Each new row is followed by its nearest point in the smallest flat space through zero that holds the last named rows.

J_801 (4 x 13)
[[ 50  -5 -20  19 -45  -7   3 -13  25 -37   7 -56 -21]
 [ 21   2  28 -15 -10  13 -21   6  -5  -3  24  11   4]
 [ 21 -11  10  20  -6  37 -18 -17  -5 -67  20 -13  -5]
 [  9 -10  45  62 -31 -15   6   2   6  39  42   5   1]]
New rows:
[ 20  -7  32   6  33  -3 -31 -15  12  19  15   5   3] | [  4   0  25   2  -3   6 -10   4  -6   8  18  14   5]
[-25   1  14 -14  38 -41  30 -39 -41 -17   0  20  28] | [-33  -1  -3   1  29   7   5  -1 -12   3 -13  21   8]
[ 38  33  -6  13   5 -14   1  38 -21 -20  16 -27  10] | [ 21   1   0  -4 -16   0  -5  -1   6  -9   7 -13  -5]
[ 42 -19  11  -1  61 -27   1  -4   4 -15  32 -13 -65] | [ 14  -2   1   3  -9   5  -4  -3   3 -15   6 -10  -4]
[-15 -21   5   4 -35 -14  67  29 -19  51  -2  17  -7] | [-14   2   4  18  -7 -32  19   9   7  56  -1   6   2]

J_771 (4 x 13)
[[ -3 -57 -52  36 -59  11   6  -4  12  -2 -10   3 -38]
 [-26  29 -32 -24   0  13 -19   7 -13 -15  25 -13   1]
 [-10 -29 -81   8  -5   5   5   5  46  20   1   1  10]
 [-25 -37  29   5 -16  -6 -21  13  36  -2 -14   0  30]]
New rows:
[  7  -5 -17  20 -30 -10  -7 -10 -50   7 -11  -4  17] | [  3  -4  -4   8 -16   4   2  -4 -14  -7   0   0 -20]
[ -7  58  17  -7 -28  19 -14  45 -28  17  -9   5 -11] | [ -9  25  15 -14  -2   6 -11   1 -29 -17  13  -7  -9]
[ 3 -7  2  7 13 45 -6 -5 12  6 18  3 16] | [-4  0 -6 -4  5 -1 -2  3  9  3  1 -1  9]
[ 36 -30  -8   4  17 -19 -58  -9 -28  45 -27  -1 -17] | [16 -9  3 11  1 -4 13 -6  1  8 -9  6 -7]

J_889 (4 x 13)
[[-16 -10 -20  12  16  10 -39  38 -51   1 -71  -5  -3]
 [-10  22  22 -34  16 -23 -58  78  -9  20 -38  46 -11]
 [ -6  22   8  59 -11  26  15   5   3  23 -36  41  -8]
 [ 37 -14 -27  10 -10 -22 -18  47   7   1 -12  71  23]]
New rows:
[ 23  -1  -9 -10  15  11   2   5  14  -7  23  -9  14] | [ 10  -9  -6 -11  -2  -9   3  -5   7  -7  18  -2   7]
[ 13 -54   0  47 -14 -12 -32   2  58  -3 -10 -12  27] | [ 20 -16 -23  15  -8  -3   7  -2   2  -7   2  15  15]
[-15  39  -5 -23  16  39 -12 -10   3 -34  15 -26  20] | [-13   2   9 -16   6   2   0 -13  -4  -4   8 -30  -7]
[ 17   5   5  28 -30  25 -57  28  17   6  26  21  42] | [16 -1 -6  7 -7 -9 -4 20 10  4 -1 38  8]
[ 16  20  -5   4  44   8 -56 -24  -6  -3  -1  24 -11] | [ -3   3   2  -5   4  -3 -12  15  -5   3 -11   6  -2]

J_890 (4 x 13)
[[ 28  29  41  -2  14  20  37 -18   4  -7 -29  -2 -16]
 [ -4 -17  18 -17  27  12  16 -29 -23 -33 -18 -21   8]
 [-52 -17  -1  45  46  65  28 -43 -15 -15  -8  -8  25]
 [ -6 -21   2  42 -11  40  18 -20   8 -15   2  10  -6]]
New rows:
[  6 -31  16  15  -9  -9  37  21  -3 -23 -40  12 -27] | [ 22 -12  17   4 -16  10  14 -12   3 -21  -8   1 -15]
[  1   6  12   7 -28 -16  -7 -22   0 -39  30 -28 -35] | [ 18 -22   5  -4 -21  -4   0  -5   0 -22   1   0 -11]
[-39  22 -16  29  27  31  22  22 -32  -6   8  -9  24] | [-39   8 -11  21  34  25   5 -10  -6  13   0  -3  21]
[ 15 -31 -20  10 -10  27  15  -2 -22   0  21 -24   7] | [ -8 -27  -6  12  -7  11  -1 -10  -4 -17   6  -1   2]
[-13  27  -2 -30  24  36  29 -24 -13  10  33   3   4] | [-14  17   7   2  29  15  12 -10  -6   6 -11  -6  10]

J_836 (4 x 13)
[[-15 -30   5  33  -1  -8 -13  18   4  22 -16  -8  -5]
 [-11  -6  -1  35  62 -19 -22  17  -4 -21 -19   4 -20]
 [-31 -25  -9 -13  29 -32  12  25 -45 -22 -31 -31 -11]
 [-45  -9 -13  21   3   4 -43 -33  -9  -5  -9 -10  -5]]
New rows:
[  8  14  13 -24  34 -19  37 -23 -12   7  10 -14 -12] | [ 10  12  -2 -24  14  -7  19   6 -13 -20   1  -1  -1]
[-64  -9  -9 -37 -20  22 -32 -41  23 -11  32  17  32] | [-31  13 -15 -12 -32  22 -29 -57  -4  -3  13  -5   9]
[  5   7 -10  12 -16  -5  37 -50 -19 -12  -8  13 -29] | [ -4  10  -6 -15  -5   5   0 -16  -6 -10   5  -1   3]

J_977 (4 x 13)
[[ 25 -27 -55 -44  -8 -23  24  30 -43   1  13   1 -49]
 [ 11 -48  -2  -3 -35  -4  21  12  26 -50  -2  -2 -13]
 [-15 -17  -3 -49  11 -19 -21 -32 -29  -7   9 -30 -10]
 [ -5 -14  18 -18  -6   6  25  -7 -32 -32 -14  16  14]]
New rows:
[ 14  28  -5  20 -37 -34  44 -38  21 -23 -19  -4 -53] | [  9 -17  -7   5 -15  -2   9  12  16 -14   1   1 -10]
[  7  36 -18 -17  14 -10   2  21  15  13   5   5  -3] | [  7  15 -16   6   7  -2  -3  12  -2  24   6   2  -9]
[  9  15 -21   5  -6   5  38  10 -42  61 -42  30  19] | [ 11  33 -11   6  15  11  27  24 -44  28  -9  37   5]
[ 13 -16 -10  -8  12  -6 -30  -7 -17  29   0 -18 -30] | [  0   1 -21 -18  10 -14 -18  -4  -7  20  13 -19 -19]
[-16  -4 -12  16  18 -41   6   6   8   4 -12  14  13] | [ 2  5 -1  6  1  2  0  3  3  5  0  2  0]

J_506 (4 x 13)
[[ 44  14 -15  -3 -35   8  13  -9 -19 -15  -2 -33   7]
 [-15  -4 -31  12 -14  44  80 -71  39 -12  14  18 -14]
 [-25  23 -30   3 -14  -8 -16 -11  74 -33  13   0 -38]
 [ 46   1  12   1   1  42   2 -26  37  15  21  16 -24]]
New rows:
[-26  18   3  10 -19 -13  -7  -7  -8 -17  16 -13   4] | [-15   7 -14   0  -9 -14   0   4   1 -15  -5 -11   1]
[  4  -1 -14   0  -7 -26 -31  24  -5 -11  12  45 -26] | [ -8   5   5  -2   7 -13 -30  17  15  -1   1   2  -9]
[ 14  51  39 -38   6 -26   0  15 -14  10 -17 -18   3] | [ 17   4   8  -5  -3 -12 -23  22 -20   2  -5 -14   7]

J_167 (4 x 13)
[[ 47 -55  14   5   7   8 -40   6  23 -21 -28   5  -4]
 [ 31  12   5  23 -14  26 -16  10 -39 -40  25  43   3]
 [ 23 -64   5 -39   7  13  19  17 -44  14  25 -26  27]
 [  2  -7  73  33   9 -13  -2  18 -11 -46 -15  15 -10]]
New rows:
[  6  45 -20  40  10  28  20 -32  -5  17 -14 -61 -14] | [-21  28 -19  -1  -3  -6   8 -10  12  15   0  -3  -4]
[ 25 -26  -2 -11   7   1 -31   1  34   8   8  -4  10] | [ 23 -30 -12  -8   3   6 -21  -2  20   4 -14  -5   0]
[-19 -43 -13   3  40   7  10  22 -16  -5 -25 -41 -33] | [ -1 -33  17 -14  11 -10   8   5   6  10 -11 -24   4]

J_777 (4 x 13)
[[ -1 -16 -12  26  21   5 -36  10  19 -14  16  10   4]
 [  5  -9  25  23  -7   7 -14  30  29  13 -22  -5   2]
 [-50  34 -25 -10  24 -26  16  13 -38 -23  26  44  43]
 [-45 -15  12   8 -14   9  21 -33   7 -17   4  -1  20]]
New rows:
[  0 -22  58 -58 -42 -20  13 -17  53 -22   0   6 -26] | [ -2 -13  25  -3 -28  13  22 -23  12   9 -19 -24  -8]
[ -5  35 -11  -5   7 -16  15  -7 -12 -34  19   0  -1] | [-10  13 -17 -14   9  -9   9  -8 -22  -9  14  11   7]
[  3 -40   6  20  -5 -13 -13   7  19 -54  -4  -7   6] | [-10 -22   2  24   4  11 -19  -6  23 -11   7  -1   4]
[-17   9   2  16  -4  -7 -17   0  10  -6 -25  20 -47] | [ 5 -4  4  7  1  3 -8  7  9  2 -4 -2 -2]

J_433 (4 x 13)
[[-19  16   4 -14 -45 -57 -63   2 -33 -14 -15 -46   0]
 [-19 -26  51  -3 -41  -2 -12 -83 -61 -10 -48 -68   9]
 [-24   2  14  -2 -11 -30 -18 -12 -10 -52  -5 -38 -22]
 [ 17  67  44  -2  10 -13 -32 -10 -14 -45 -30   2 -12]]
New rows:
[-22  -3  14  15 -11   1  40 -36  -7 -16  10  27 -11] | [ -4 -14  12   6  12  17  24 -21   3 -16  -2  -4  -8]
[ 17  24  19   0  12  29  31  -7  21 -35   1  38  28] | [ 19  22  18   8  32  28  23  -6  14 -14  -5  28  -6]
[ 30  -3 -25 -20  35  20 -25 -10  15 -17 -40  11  29] | [14 17  9  1  9 11  1 -1  0  6 -7 16  4]

J_298 (4 x 13)
[[ 32  23  41 -23  -7  14   3  -1 -24 -17  28  16  35]
 [  5  14  34 -18  -1  40  35  -2  -2  -4 -11  22  20]
 [ 42 -51  -9  15 -16  21  58  15  -7 -37 -21 -49 -24]
 [ -6 -21   6 -27  19  -1  35  -2  36 -31  27 -31 -22]]
New rows:
[  0  -8 -18  10 -18   5  59  15  17 -37  24 -35  -4] | [ 15 -29   0  -7   2   7  38   5  13 -30   6 -33 -18]
[ 29   8  17  -3   9  -4  -5  69  17   4   7   0 -10] | [11 -2  4 -3 -2 -2  2  1 -4 -9  9 -6  2]
[-12 -13  10 -59  34 -11   1 -14   4   0  34  29 -19] | [-20  13  16 -32  21  -7   1  -9  27  -9  34   3   1]
[ 33  30   4 -15  17  13 -21 -15 -20 -19 -43 -23 -29] | [ 13  -4   0   7  -8   5   3   3 -12  -3  -7  -3   3]
[ -4 -39  21  21  20 -48   2  11 -26 -12  41 -22 -12] | [ 17 -15 -10  -1   1 -29 -13   3  -1 -20  31 -30 -11]
[-10  29  32  16   4  24   8  -4  22   3  18 -19   2] | [ -7   7  14 -16   7   9  11  -4  10  -4   7   7   5]

J_780 (4 x 13)
[[-17  -7 -13 -10 -10 -27 -21   4   0  11  11  19   1]
 [  6   2 -10  -6   4 -24  -2 -11 -45  34 -13  -9  -1]
 [-37 -13 -51  31  64 -12  26 -30  23  25  -4  45  29]
 [  7  33  -7 -45   5  31  23   0  19  38  46  36  16]]
New rows:
[-20  14   8 -31  37  39  50   2  -3  24  -6  -3  27] | [ 14  22  -5  -7  29  34  39 -15   2  24   8   7  14]
[-28   0   3   6  -5 -19 -11 -26 -17   3  -7 -12 -32] | [ -5 -10  -4   7  -4 -22 -13  -2 -18   2 -13  -7  -5]
[ -3  -3  18  -4   9 -22   4   1  -1   3   6  -2 -33] | [ 0 -2  1 -1 -6 -7 -7  2 -6  0 -2 -3 -3]
[ -4   3  11 -12  21 -39  28  38  -5  25  -4   1  -1] | [ -1   2  -8  -6   3 -10   0  -5 -14  18   1   4   2]
[  0  18  -3  -5  47  -3  -4   6 -21  10 -41 -41  10] | [ 12   0  -2  16  18  -1  15 -15 -30  11 -26 -21   0]
[ -9 -32  -1  11  20  -3   2  18  -6   8 -58  -5   0] | [ -5 -15  -6  27  15 -14   1 -10 -13  -7 -26 -13  -1]

J_592 (4 x 13)
[[  2 -15   0  52 -26  -8  33  30 -38 -13  33 -14 -23]
 [ -2  14   9 -34 -40  20  52  12 -27  50  43 -80  46]
 [-39 -51  -1 -11 -23   7  62  -9 -71 -36  42 -64 -10]
 [ -9   6  41   1  -4 -14  57   2 -20 -13  66  -9   3]]
New rows:
[  1  16  46  -5  -3 -27 -32 -10  31  17 -38 -30 -16] | [  7  13  -1 -12   7   2 -17  -4  20  14 -14   9  10]
[ 19  24 -27 -11  -9 -44  -4  28  -8 -15   5  30 -13] | [  9   6   3  22   2  -8  -5  10   7  -3   1  19 -10]
[ 18  29 -10 -46 -23  15 -44  -9 -10  17  12  33  22] | [  8  19   1 -23   6   6 -16  -6  23  23 -13   2  20]
[ 14   5  -2 -28  22  12   5  -4 -11   6   6 -26   1] | [ -6   0   1 -22  -1   6   6  -8  -2   7   2 -16  13]
[-14 -37  71   9 -21 -33  -7 -19  36  -6  15  10 -47] | [ -5  -1  22   9  17 -16  11  -7   2 -28  20  29 -15]

J_844 (4 x 13)
[[-16  43 -18  41  16  20 -22  -6   6 -64  -7  -2 -26]
 [ 43 -17  48 -14 -21  37  26  41 -35  15   3 -20   5]
 [-33  26  29 -24  13 -33 -56 -28 -12  28  -1  -5 -26]
 [ 18   6  -5 -43  22 -11  37  -8 -24  -9 -23 -10  23]]
New rows:
[-30  27   3  39 -12  12 -38   2 -19 -19  -3   5 -13] | [-16  24   8  30   0  13 -35   0   3 -21   5  -2 -28]
[-35 -12  19  -9   9  -5  22  17  -8  17 -33 -36   5] | [  7  -1  12 -20   3  -5   6   0 -14  10  -5  -6   5]
[ 28   2 -17  32 -23 -36  18 -22 -33  17  39  19  20] | [  2 -18 -10   0  -7  -6  11   1  11  13   5   7  11]

J_340 (4 x 13)
[[ 14   8  28 -15  70 -39  -3 -35   0  42 -17   9  66]
 [ 26  41 -19   9  70  -1  26 -48 -21  -8 -28   8   5]
 [ -5 -63  14  -9  49 -43  38 -29 -28  20  15 -13 -35]
 [  2 -37 -26  34  60   6 -33  -5 -47  33  -1  -1  49]]
New rows:
[-27 -36  -1  11 -31  -9  30 -35 -16 -17  25  14  -8] | [ -8 -28   1  -2  -6  -7  14   2  -7  -3  12  -8 -32]
[  0  35  38  33 -12  13   0  18 -16  -5   2  14  11] | [  3  20  -3   2 -11  11 -10   6   8  -5  -6   4  13]
[  6 -11 -10  -4 -27 -34  31 -15 -32 -33 -20 -14  24] | [  1  -1   1  -3   6  -5  11  -7  -2  -3   0  -1 -11]

J_447 (4 x 13)
[[-26  -8  17  13   3  35   1 -17  11  38  43  28 -12]
 [-26 -26   6  10 -26  34 -25   6   5  20  74  22 -30]
 [ 45 -42 -22 -22 -13  46  19  48  49  25   3 -19 -46]
 [ 28 -10  60 -31 -31 -11 -29 -30  11  30 -46 -58  12]]
New rows:
[ -4 -29  34 -27  33  31   9  39 -30  11  19 -38  22] | [ 7 -9  7 -6 -7  9 -2  1 10 12  1 -8 -7]
[ -7  32  -1  -8   3  13 -11  13   7  16 -27 -18   4] | [  9   2   6  -5   4  -2   6  -5   5   6 -18  -9   5]
[ 10  20  -7 -33  15   8  17 -14  12   6  34  -1  -7] | [-1 -2 -2  2  7 12  9  1  8 10  5  8 -5]
[-12 -16  12   7 -20  33  21  38 -19  10  -6   5  -7] | [  3 -10  -6  -1  -3  15   3  10  10   7  12   3 -13]
[-11  -4  22 -10   1 -17   2  15 -29 -17  -5  36 -26] | [ -9   4  -7   6  -1  -8  -5   2 -11 -13  10   7   2]

J_349 (4 x 13)
[[-18  17  13   3  61  24 -25  -1  11 -21 -35  -6 -42]
 [-13 -28 -11  52 -11 -17  16 -13  24 -41 -16  -1  34]
 [  2   6  33  38 -28  22  20   6   0 -16  15 -14  24]
 [-23   2 -29  16   6   9 -21  -7  18  19  12  -6  -3]]
New rows:
[-27  22 -32  -1 -17 -30 -10  35  25  -9  31  34  24] | [ -7 -12 -29   6 -16 -13  -3  -7   9  15  13   2  15]
[ 19 -30 -32 -39 -37 -34 -24 -19 -25  -2  -4  30  21] | [ 17 -25 -32 -35 -20 -47  10  -5 -10  13   1  21  15]
[-28 -30 -20  40   3  36  -4  27 -38  39  -6  -5 -32] | [-16  12  -9  12   6  20 -17  -1   9  17  14  -9  -8]
[ 29 -17  40  31 -37  36 -29  25 -14   4  21  17  13] | [  7  13  31  16 -28  23  14  10  -9   3  23 -12  14]
[-33 -16 -39  -2   6   1 -33 -22 -18  26  -1 -10 -28] | [-19   1 -39  -7  17  -2 -27  -8  13  26   5   1 -15]
[-35   4  11  32  36  27  25 -39   3  27 -29   9  31] | [-17   1  -1  30  11  13  -7  -5  16 -13  -6  -8   0]
